The rows come from 7 hidden closed curves, with some noise, and rows from the same curve form a group. Each curve winds through 8 dimensions. The rows are also pushed far along 4 directions, which tell nothing about the answers.
In the rows, 128 means zero.
Known rows, each followed by its group:
[150 105 170 128  56 144 131  80 145 135 141 100 149 175  94  93 126 193
 143 142] : K_244
[101 131 143 106 184 131 139 119 117 108 145 112 120 153 159 110 108 173
 129 143] : K_907
[102 128 149 144 162 128 164 157 142  92 118 171  97 149 167 173 139 110
  26 124] : K_907
[ 90 135 138 134 156 130 156 152 153 117  95 175 102  98 150 128 158  59
  81 100] : K_244
[ 70 106 160 126 166 133 136 141 154 108 148 140 113 172 132 197 156 108
  82 106] : K_692
[145 172 108 123 147 144 108 144 103 135 123 139 126  88 148 125  91 100
 149 151] : K_16
[133 108  52 168 100  94 153 132 115 128 119 155 171  85  94 123 138 109
  82 103] : K_244
[157 120 153 114 105 146 126 110 100 138 117  93 158 116 123 121 131 151
 191 121] : K_743
[ 80 104  86 133 123 112 142 114 154 135 126 139 115 155 133 116 136 122
  89 118] : K_692
[146 111 134 166 109 114 132 106 131 132  99 106 177 105  77 100 128 137
 158 144] : K_907
[168 126 127 112 109 154 117 118  80 135 120  95 137 134 158 134 119 155
 181 129] : K_221
[155 148 158 124 115 106 100 163 153 155  95 131 102  96 105 169 153  79
 175 123] : K_16
[152 181 155 139 118 116 106 139 142 133 142 121 128 102 100 133 154 126
 167 144] : K_907
[ 80 131  77 121 165 124 155 146 126 129  92 163 103 112 183 133 119  84
  82 107] : K_16
[105 147  99 131 137 122 133 156 128 144 115 158 132  62  74 153 153  73
 127  95] : K_904
[141 132 124 108 150 167 132 131  77 120 118 124 115 112 182 125 121 123
 133 125] : K_16
[ 99 109  71 122 118 191 165 100  71 110 121 141 131 140 189  81 129 125
  83 104] : K_244
[164 119  52 109 111 125 116 121  77 139 151 117 144  87 152  88 134 132
 160  93] : K_904
[116 130  97 109 178 114 125 152 106 146 107 132 122  60 170 171 148  80
 151  86] : K_743
[121 178  88  88 182 134 125 169  99 127 132 150  68  86 187 132 143 105
 124 111] : K_904
[133 140 165 133 114 148 121 118 126 109 157 108 129 162 102 126 154 158
 141 141] : K_907
[168 174 125 120 108 130 130 154 101 138 106 134 120  97 152 157 121 125
 149 132] : K_904
[103  94  99 160 142 138 148 131 128 115 108 164 154  85  92  99 140  62
  85 101] : K_244
[173 182 177 150 108 117 111 143 137 141 112 124 154  91  87 165 118 126
 170 166] : K_907
[150 134 147 177 123 104 101 149 157 119 126 136 140 114  87 145 155  78
 129 143] : K_692
[155 140 111 106  53 142  90  83 122 174 139  82 139 146 116  84 118 164
 225 140] : K_907
[130  95 156 155  77 124 145 102 154 130  95 117 156 181  68 123 106 159
 117 155] : K_692
[185 140  96 140  87 122 114 117 100 139 126 109 154  78 124  62 144 129
 187 125] : K_907
[131 103 193 140 131 159 122 118 133 103 134 107 127 193 104 140 120 160
 116 166] : K_16
[140 105  59 132  61  99 146 103 134 163 112 144 156  66 102  71 145 118
 125  85] : K_16
[ 98 152 108  97 164 178 134 130 101 127 140 154  93  96 168 111 123 100
 101 115] : K_743
[113  90 108 113  89 144 146  87 140 134 151 137 116 173 135  85 100 178
  69 129] : K_16
[ 63 124  84 127 130 131 161 109 136 127 153 159 142 128 142 142 136 123
  65  90] : K_221
[139  94  77 173  68 119 156  97 116 145  80 129 193  97  71  90 115 122
 128 127] : K_692
[146 150 155 112 114 150  86 130 124 156 129 104 132 131  94 166 104 122
 200 152] : K_221
[116 154 152 115 150 122 127 134 151 109 152 133  77 170 169 113 134 160
  94 153] : K_16
[162 107 158 142  80 109 127 111 153 133 141 127 156 127  71 114 125 158
 122 132] : K_221
[108  92 110 117 103 128 141  99 155 134 140 143 140 147 123  68 101 132
 106 112] : K_244
[130 150  38 111  88 141 136  93  75 166 119 107 145  85 138  87 130 158
 170 122] : K_692
[125 127 170 147 154 127 105 158 151 132 124 145 150  90  56 194 131  65
 136 123] : K_221
[ 73 130 172  81 177 154 109 138 151 126 139 121  56 203 162 170 123 134
 123 141] : K_904
[115 165 100 124 147 123 121 130 115 139 135 117 115 108 142 133 142 139
 148 140] : K_692
[167 149 189  87 135 138  99 143 124 119 150 105 105 165 145 126  92 159
 182 150] : K_743
[100 120 120 138 138 160 145 120 116 121 105 143 137 124 134 114 117  98
 109 128] : K_244
[133 172 131 128 142 124 140 165 130 132 105 168 114  69 114 153 123  92
 100 125] : K_904
[152  86 172 145  86  87 108 119 188 136 141 117 151 168  45 123 106 149
 135 139] : K_907
[139 133 153 140  86 123 119 112 142 142 122  99 132 153 100 143 160 153
 160 141] : K_16
[108 144 142 131 154 123 115 136 151 131 110 127 113 160 134 147  92 122
 134 166] : K_16
[146 177 120 128 133 119 144 161 117 126 118 161 110  87 158 156 130 114
  98 125] : K_904
[110 108 124 106 128 168 109  90 106 125 166  89 138 187 118 100  98 176
 161 148] : K_904
[ 82 148 130 132 131 117 130 125 170 130 145 144 102 157 113 143 135 132
  90 143] : K_743
[101 113 150 151 151 149 154 135 122  97 101 138 136 159 132 152 123 112
  86 137] : K_904
[121 136 112 131 147 103 131 135 125 146 100 120 131  88 143 153 149 114
 151 116] : K_743
[179 137 143 107  90 162 102  89 102 133 155  92 146 154 114  55  68 199
 186 173] : K_743
[129 140 187 115 131 113  96 138 167 145 125 109 104 154 129 181 139 121
 170 139] : K_904
[164 151  41 100  63 117 124  92  97 187 118 111 142  51 155  52 129 145
 195 104] : K_16
[195 182 169 106 116 118  88 136 130 141 155 106 111 125 141 126  92 173
 183 175] : K_16
[111  90  97 170 128 105 165 134 121 105 116 144 161 117 114 153 181 106
  74  86] : K_221
[153 109 100 112 125 151 117 110  93 113 163 117 136 139 158  56 105 148
 139 125] : K_244
[112 141 100  98 149 171 150 111  86 101 167 142 109 144 224  94 112 152
  83 115] : K_692
[152  83 164 138  95 121 102  98 149 131 153  89 179 144  35  89 126 155
 189 129] : K_743
[163 194 115  95 146 136 130 172  83 137 103 144  90  79 207 167 121 106
 145 122] : K_904
[ 86 104 109 157  74 147 152  98 147 133 115 144 155 178  66 138 108 131
  77 138] : K_221
[153 152  63 109  93 109 124 122 100 167 129 120 142  60 155 116 156 121
 182  84] : K_16
[128 123 151 117 109 134 123 104 155 136 156 128 107 166 126 121 104 175
  97 153] : K_16
[119 118  95 143 101 163 131 104 106 113 147 125 131 184 116 101 102 163
  91 161] : K_743
[139 194 119 140 141 121 108 154 118 147 125 132 137  53 111 165 154  85
 169 130] : K_743
[175 135 205 130 116  86 110 151 159 131 124 112 147 139 103 193 124 141
 169 134] : K_221
[161  90 171 164 103  98  95 138 161 137 117 115 177 139  48 176 105 100
 164 143] : K_692
[100  87 140 135  97 132 147  95 163 111 167 147 150 174 112  92 129 142
  74 104] : K_244
[ 81 109 116 149 119 121 138 123 161 141 112 147 139 110  69 132 163  81
 110 102] : K_221
[166 171 128 144 131 117 128 171 102 143  92 145 139  24 131 191 175  65
 152  98] : K_16
[102 108 120  81 116 159 161  90 117 125 123 119  87 189 213  73 107 181
 104 120] : K_221
[ 88  84 102 102  92 175 119  79 125 145 149 112 117 204 118 103  95 165
 118 136] : K_221
[150 134  84 123 142  81 110 164 125 154 102 131 121  62 125 149 149  80
 168 100] : K_244
[196 162 122 120 138 137  73 156  79 150 124 105 142  54 143 151 126  83
 233 129] : K_692
[110 109  98 105 150 121 131 128 120 137 133 133 136 106 162 117 123 100
 142  83] : K_692
[184 141 203 160 112 115  98 140 159 121 142 122 162 115  27 132 110 133
 155 170] : K_743
[ 92 127  75 121  99 142 156  91 123 121 164 141 132 171 143  83 108 176
  73 132] : K_743
[126 134 180 150 147 135 135 150 142  98 119 134 105 171 125 172 133 135
  83 159] : K_244
[103 176 213  88 174 142 104 137 172 121 165 124  67 186 164 157  97 164
 128 174] : K_221
[119 141 154 101 113 135  93 104 160 149 159 107  99 191 134 125  94 163
 156 163] : K_907
[ 98 166 136 166 189 110 155 169 137  93 135 175 127  85 127 193 159  89
  45 122] : K_743
[ 73 114 126 150 103 133 155  81 166 118 146 131 135 177  84  77 134 172
  77 148] : K_907
[ 88  73  87 126 107 127 148  82 135 144 131 125 167 138 100  93 107 148
 111 107] : K_907
[140 127 134 114 147 105 114 151 131 141 109 124 134 108 149 155 108  93
 171 114] : K_904
[118 127 176  79 184 121  94 129 146 139 143  96  99 170 164 143  75 159
 183 155] : K_907
[162 133 100 107 120 122 130 135 104 136 129 146 141  84 172 103  99 107
 138 101] : K_692
[159 145 214 143 130 101 118 153 154 122 118 121 161 128  92 196 118 122
 160 141] : K_221
[161 120 147 120 129 111 103 143 140 155 117 133 155  64  96 133 105  86
 178 107] : K_244
[139 134 199 121 170  96  81 156 177 137 138 115 118 113  81 157 131 108
 183 141] : K_743
[125  97 176 117 134 141 122 116 138 103 163 110 133 183 103 107 124 156
 137 128] : K_743
[125 141  96  90 123 135 113 133 116 166 109 126 110  82 143 126 133  95
 183  98] : K_904
[ 85 112  83 153 109 155 160 100 110 122 112 131 134 169 137 137 125 147
  68 142] : K_692
[158 152 108 103 111 127 101 110 103 145 173 104 151 102 129  98 114 164
 190 127] : K_692
[157 120 157 113 110 141 103 101 126 122 172  99 121 185 155 113 105 191
 142 156] : K_904
[126 143 186 105 180 112 121 147 160  96 161 129  79 183 163 119 105 168
 102 159] : K_907
[ 93 132 143 116 144 168 112 127 128 133 137 129 112 155 121 162 111 112
 127 137] : K_221
[113 127 161 130 134 141 127 124 136 125 110 112 107 196 136 164  96 163
 119 175] : K_692
[ 89 126 114 112 111 187 159  73  99 120 130 115 122 194 182  86  96 186
 103 152] : K_244
[104  95 129 113 185 133 139 160 139 108 132 174  84 122 167 136 125  76
  51  96] : K_244
[116 125 112 103 119 160 162 103 102 118 108 114  94 181 203  74 114 180
 112 142] : K_907
[ 95 145 100 106 141 181 137 116  81 126 133 125 118 140 179 145 125 129
 126 124] : K_221
[101 154 196 116 157 135 124 123 174 111 156 134  83 197 148 140  97 173
  85 178] : K_904
[ 89 143 178 163 159 137 155 145 155 101 110 158 126 136 112 186 145 101
  64 140] : K_244

New rows, each followed by its group:
[171 144 108 132 115 118  98 144 122 137 125 132 123  92 150 106 129  85
 164 125] : K_692
[147 188  85 122 118 127 126 140  96 144 125 137 131  40 150 109 168  94
 170 100] : K_907
[147 130 151 112 152  98 104 169 139 148 106 132 134  75 123 179 139  60
 184  92] : K_692
[158  89 110 151 114 101 114 127 122 124 142 112 177 126  77 130 117 135
 146 122] : K_743
[176 109  91 146 112  82 115 140 115 152  98 122 173  67 132 140 119  90
 172 104] : K_907
[109 115 131 149 115 142 148 130 126 133 102 133 138 108  75 160 172 107
 114 109] : K_692
[ 93 144 122 104 169 127 141 135 125 145 120 142 102  82 170 158 151 109
 116  98] : K_244
[115 151 118 109 198 116 133 154 116 121 141 151 127  74 169 152 110 107
 111 110] : K_907
[142 158  88  92 152 163 106 144  75 134 119 119  76 134 207 123  99 123
 151 146] : K_743
[137 139 135  89 132 128  94 117 132 157 118  87  91 166 139 113  82 176
 192 173] : K_692
[178 100 170 154  65 137  93 109 145 138 134 102 160 154  57 127 121 135
 169 151] : K_907
[160 118 160 150  88 100 115 144 167 130 131 145 141 134  88 142 129 106
 116 124] : K_692
[138 142 123 134  69 127 144  98 135 152 119 131 176  84  87  92 127 130
 157 115] : K_221
[101  98  57 137 139 130 171 116 102 109 129 155 129 133 204 114 124 125
  42  99] : K_907
[112 101  64 128 102 152 155  89  97 138  94 120 140 145 159  77  89 150
 116 138] : K_692
[ 82 110 106 127  93 156 141  73 127 135 135 101 120 204 100 106 123 202
 105 161] : K_692
[128 151 121 106 152 139 119 136 115 140 112 131 110 136 176 147  66 127
 139 154] : K_16
[174 152 212 138 130 106  83 144 160 153  93  95 142 117  73 166 105 122
 220 177] : K_907
[153 115 108  99 113 136  92 110 108 145 158  97 146 127 101  89  95 153
 198 129] : K_904
[ 62  72  81 142 130 123 168  99 146 132 126 158 159 118 101 116 129 113
  57  90] : K_907
[158 154 108 104 144 146 115 155 102 127 134 151  94  81 165  99 117  93
 128 119] : K_16
[148  64 120 195  73  94 130  95 154 128 128 122 213 135  40 124 121 134
 114 132] : K_907
[122  96  65 166  64 124 180 106 112 145  72 151 183  88  87 112 135 110
  93  98] : K_692
[128 177 143 104 162 149 134 132 103 121 134 121  94 130 204 141 119 160
 126 150] : K_244
[106  80 130 115 102 128 141  98 159 127 132 127 111 207 127  92  89 173
  87 142] : K_16
[133 138 119  95 172 148 110 132 101 141 118 120 105 114 208 137  85 115
 154 137] : K_907
[ 93 111 105 121  86 143 126  81 154 149 151 125 128 174 117  99 109 156
 113 136] : K_907
[102 164 118 121 160 137 122 156 130 123 155 165  93 105 171 173 153  84
  86 110] : K_907
[100 149  88 102 124 172 157 125  92 140 102 152 113 106 158 123 106 114
 105 115] : K_904
[173 125 166 145  91 144 110 120 118 123 123 103 162 143  90 122 117 134
 180 152] : K_244
[131 118 147 110 123 145  99 134 141 137 139 122  94 161 122 151 123 128
 129 138] : K_692
[161 105  86 195  95  85 151 117 119 124 108 134 215  53  71 100 150 110
 123 109] : K_907
[ 73  88 112 174 124 161 171 110 132 104 113 165 164 125  90 113 151  80
  50 103] : K_244
[179 115  85 100  60 128 100  99 110 172 136 106 148 104 103  67  93 150
 197 121] : K_692
[ 87 121 108 138 151 110 146 134 152 116 126 154 113 126 154 120 161  89
  86 100] : K_692
[102 137 148 111 180 133 153 162 132 113  92 157  85 127 191 156 126  96
  86 121] : K_692
[164 152 100 170 128  99 110 170 129 133 108 158 145  38 116 143 165  36
 136 106] : K_692
[125 114 123 125 139 107 129 124 128 141 113 110 159  98 108 127 126 127
 174 111] : K_907
[174 138 110 123 120  97 119 153 116 149  98 133 134  85 169 156 112 100
 158 114] : K_907
[122 138 132 133 165 105 110 178 144 117 141 156 122 104 113 177 139  66
 117 106] : K_16
[105 111 101 109  96 150 139  82 105 142 120  92 134 181 162 107 120 176
 159 130] : K_907
[156 151  76  89 100 127 104 138  95 167 113 121 117  87 168 116 118 102
 199 100] : K_16
[ 79 101  95 151 149 148 141 123 121 114 141 150 151 128 107 146 129  93
  73 112] : K_16
[ 86 126  96 100 158 133 146 111 124 138 122 133 114 112 164  86 113 137
 124 116] : K_907
[164 135 187 105 126 112 108 126 145 126 134  93 120 159 101  91 106 184
 189 157] : K_907
[119 138 156 139 140 115 129 118 145 120 131 107 126 166 130 142 123 175
 128 165] : K_743
[143 166 130 114 146 121 131 143 125 116 141 138  93 125 175 111 126 146
 114 142] : K_16
[102 120 159 122 171  96 132 158 166 113 149 153 105 140 147 198 145 111
  73 102] : K_221
[109 120 118  91 113 175 157  91 106 124 142 127  95 162 206  87 127 172
  94 113] : K_244
[150 137  47  89 114 113 110 122  90 181 107 102 125  66 163  96 119 128
 215 105] : K_244
[148 137 114  85 118 163 130 109  78 124 153 109 124 135 165  88 113 171
 159 119] : K_907
[102 108 136  82 155 159 132 124 119 116 155 128  89 180 177 128 107 151
 100 115] : K_907
[ 76 124 151 128 172 116 139 139 162 130 123 141 102 124 123 179 158 112
  92 117] : K_244
[123 168  93 134 139 105 126 154 130 128 142 156 122  94 132 141 138 102
 112 117] : K_743
[171 162 140 182 120  97  95 160 133 136 109 122 162  78  71 183 150  83
 169 156] : K_692
[108 136 144 111 163 143 124 145 116 124 135 125 117 121 152 173 157 102
 140 105] : K_692
[109 128 108 109  84 161 133  61 128 145 158 107 112 193 156  74 101 211
 112 164] : K_16
[ 79 141  72 138 160 137 156 139 116 128 102 164 120 104 163 135 115  82
  78 123] : K_16
[128 119 154 126 122 167 130  97 120 107 159 119 136 167 109  79  99 176
 112 160] : K_743
[131 154  86 102 151 131 124 116  99 146 125 110 110  90 177  80 121 147
 168 133] : K_244
[133 124 153 163  68 104 128  85 175 138 140 108 179 143  21  80 126 177
 150 161] : K_907
[132 125 134  91 153 114 122 152 132 141 114 135 100 102 148 132 122 103
 151 100] : K_907
[130 128 127 104 134 163 125 110  95 136 116  98 117 126 147  83 122 147
 176 137] : K_692
[ 78 139 141 139 216 109 159 171 133  98 111 154 113  97 157 189 173  82
  78  99] : K_907
[102 136 120  68 187 171 129 134  92 126 148 140  94 115 231 138 105 107
 123  98] : K_244
[164 147  86 141  80 138 134 113  92 160 105 134 178  50 117 116 108 113
 156 123] : K_907
[138 124 122 154 180  95 128 178 140  99 137 169 125  79 118 142 143  72
  73 109] : K_244
[102 109 123 128 134 120 131 117 148 142 138 139 145  98  93 119 134 112
 121 105] : K_743
[121 152  74  77 135 151 140 127  82 132 145 131  79 125 236 109 145 142
 124  94] : K_16
[160 125 140 122 147 107 103 162 133 152 106 142 144  51 100 155 112  66
 171 105] : K_244
[105 106 119 105 135 138 123  92 127 122 175 111 139 166 147  88 106 167
 135 122] : K_692
[ 90 108 164 149 178 130 123 158 160  86 167 161 120 167  93 178 125  97
  49 131] : K_16
[177 129  61 100  62 145 123 115  86 163 110 126 129  66 141  47 128 113
 181  95] : K_16
[188 113 162 174  61 126 106 106 138 125 141 107 181 132  41 102 139 147
 160 154] : K_907
[127 120  75 105  58 160 121  83 101 170 118 104 135 150 143 105 107 152
 169 125] : K_16
[130  93 154 125 108 162 106 103 136 122 145 107 110 201 134 113 115 147
 124 151] : K_907
[ 94 115  64 158  77 130 146 108 130 139 152 153 183  95  51 124 166  93
  98  83] : K_743
[ 93 108 130  86 153 141 148 105 133 112 137 119  80 192 180  64 109 182
 106 136] : K_907
[146 161 111 102 164 125 100 157 106 148  96 116  87 126 201 160  84 113
 173 157] : K_692
[120 156  87  95 144 145 131 138  86 145 120 132 111 108 219 166 122 112
 140 103] : K_907
[117  75 112 158  89 142 130 101 143 126 134 137 146 139  65  92 140 117
  91 119] : K_692
[ 93 115 131 166  94 101 148 109 171 131 148 148 186 127  50 160 146 121
  91 107] : K_221
[136 130 139 146 158  93 128 181 141 124 114 168 150  71 118 211 127  56
 101  97] : K_692
[128 131 154 160 136  66 106 158 191 140 114 133 134 113  60 168 145  93
 139 139] : K_692
[106 115  88 150 156 128 142 150 127 107 141 180 114  92 167 140 161  62
  43  89] : K_907
[115 142  76 119 136 107 133 132 115 153 130 141 131  63 159 151 163  99
 133  83] : K_16
[151 162 166  94 131 106  79 129 160 165 132 102 112 128 121 133  91 139
 214 159] : K_907
[122 163 153  65 176 161  90 145 118 129 166 116  45 172 204 154 105 155
 138 151] : K_692
[112 154 109 161 176  98 140 171 137 128  99 162 130  26  93 162 175  60
 106 111] : K_692
[128  77 138 124  95 149 137  95 137 114 162 135 150 166 117  90 118 147
  94 108] : K_244
[171 142 116 148 121 113 141 139  99 133  96 133 172  64 122 135 110 117
 148 126] : K_16
[107 140  95  82 135 180 130 120  97 148 111 133  66 131 214 112 119 119
 124 121] : K_16
[155 153 122 146 143  84 131 148 123 138 105 125 153  63 127 157 140 118
 153 124] : K_743
[ 95 109  80 149 135 108 171 125 141 106 129 168 123 107 140  77 162 114
  48  96] : K_907
[106 134 158 112 200 144 115 145 135 102 147 143 103 130 162 119 110  95
 115 134] : K_244
[ 93 113 109 156 151  88 143 155 151 114 122 149 125 125 115 182 181  90
  78  98] : K_221
[137 127 150 167 162 115 117 159 128 112 128 142 167  84  96 183 142  69
 123 120] : K_692
[100 115 189 156 163 126 131 132 167 114 102 129 120 150  98 157 132 117
 105 159] : K_907
[160 127 118 105  99 135 101 108 103 170 124  99 171  92 111 121  89 132
 220 122] : K_244
[122 124 145 105  96 178 130  83 106 129 144  92 105 213 168 118 114 204
 131 163] : K_16
[157 102 139 120 110 141 103 103 113 129 130  80 145 164 106  71 111 162
 200 146] : K_16
[134  93 141 158  83 103 130  92 172 119 142 109 146 183  73  60 132 176
 124 154] : K_907
[108 137 136 100 110 174 123  95 122 147 122 110 101 187 174 129  83 164
 134 163] : K_907
[163 135  67 122 100 123 118 120  88 165  83 112 143  91 155 109  86 120
 184 135] : K_692
[123  82 175  96 145 146 108 114 156 111 158 119  88 220 146  97  75 166
 110 155] : K_244
[123 122  74 133 143 134 153 138  93 113 113 144 107 114 177 112 146 118
  81 115] : K_221
[160 120  95 141  72 121 104 108 118 162  97  97 152 146 106 123  91 142
 182 160] : K_692
[187 146  83 139 113 122 112 149  94 139 130 145 150  35 147 113 143  75
 156  97] : K_907
[ 88  89  65 166  78 137 172  92 128 139  99 156 178 126  90 115 106 118
  61 117] : K_16
[156 114 193 141 162  89  91 143 163 130 111  93 131 146 113 157 111 128
 184 164] : K_907
[ 93 100 153 145 136 126 160 142 159 114  93 157 102 161 131 170 147 102
  54 120] : K_907
[ 83 112 122 122 150 182 146 106 110 108 126 137 122 158 165  97 114 118
  98 128] : K_244
[106 123 181 113 161 141 133 137 139 105 132 120  95 164 122 135 153 141
 123 128] : K_907
[164 117 171 120 113 115  82 132 162 144 140 112 117 146  77 126 105 136
 170 153] : K_692
[158 130 104 110  71 152 118 115 104 163 113 125 128 111 133 129 113 122
 157 121] : K_16
[180 147 100 122  47 156 115  77  86 166 123  93 177 110 119  76  73 177
 203 157] : K_907
[101 114 181 127 131 143 135 124 158  98 168 138 109 220 137 163 110 161
  59 146] : K_692
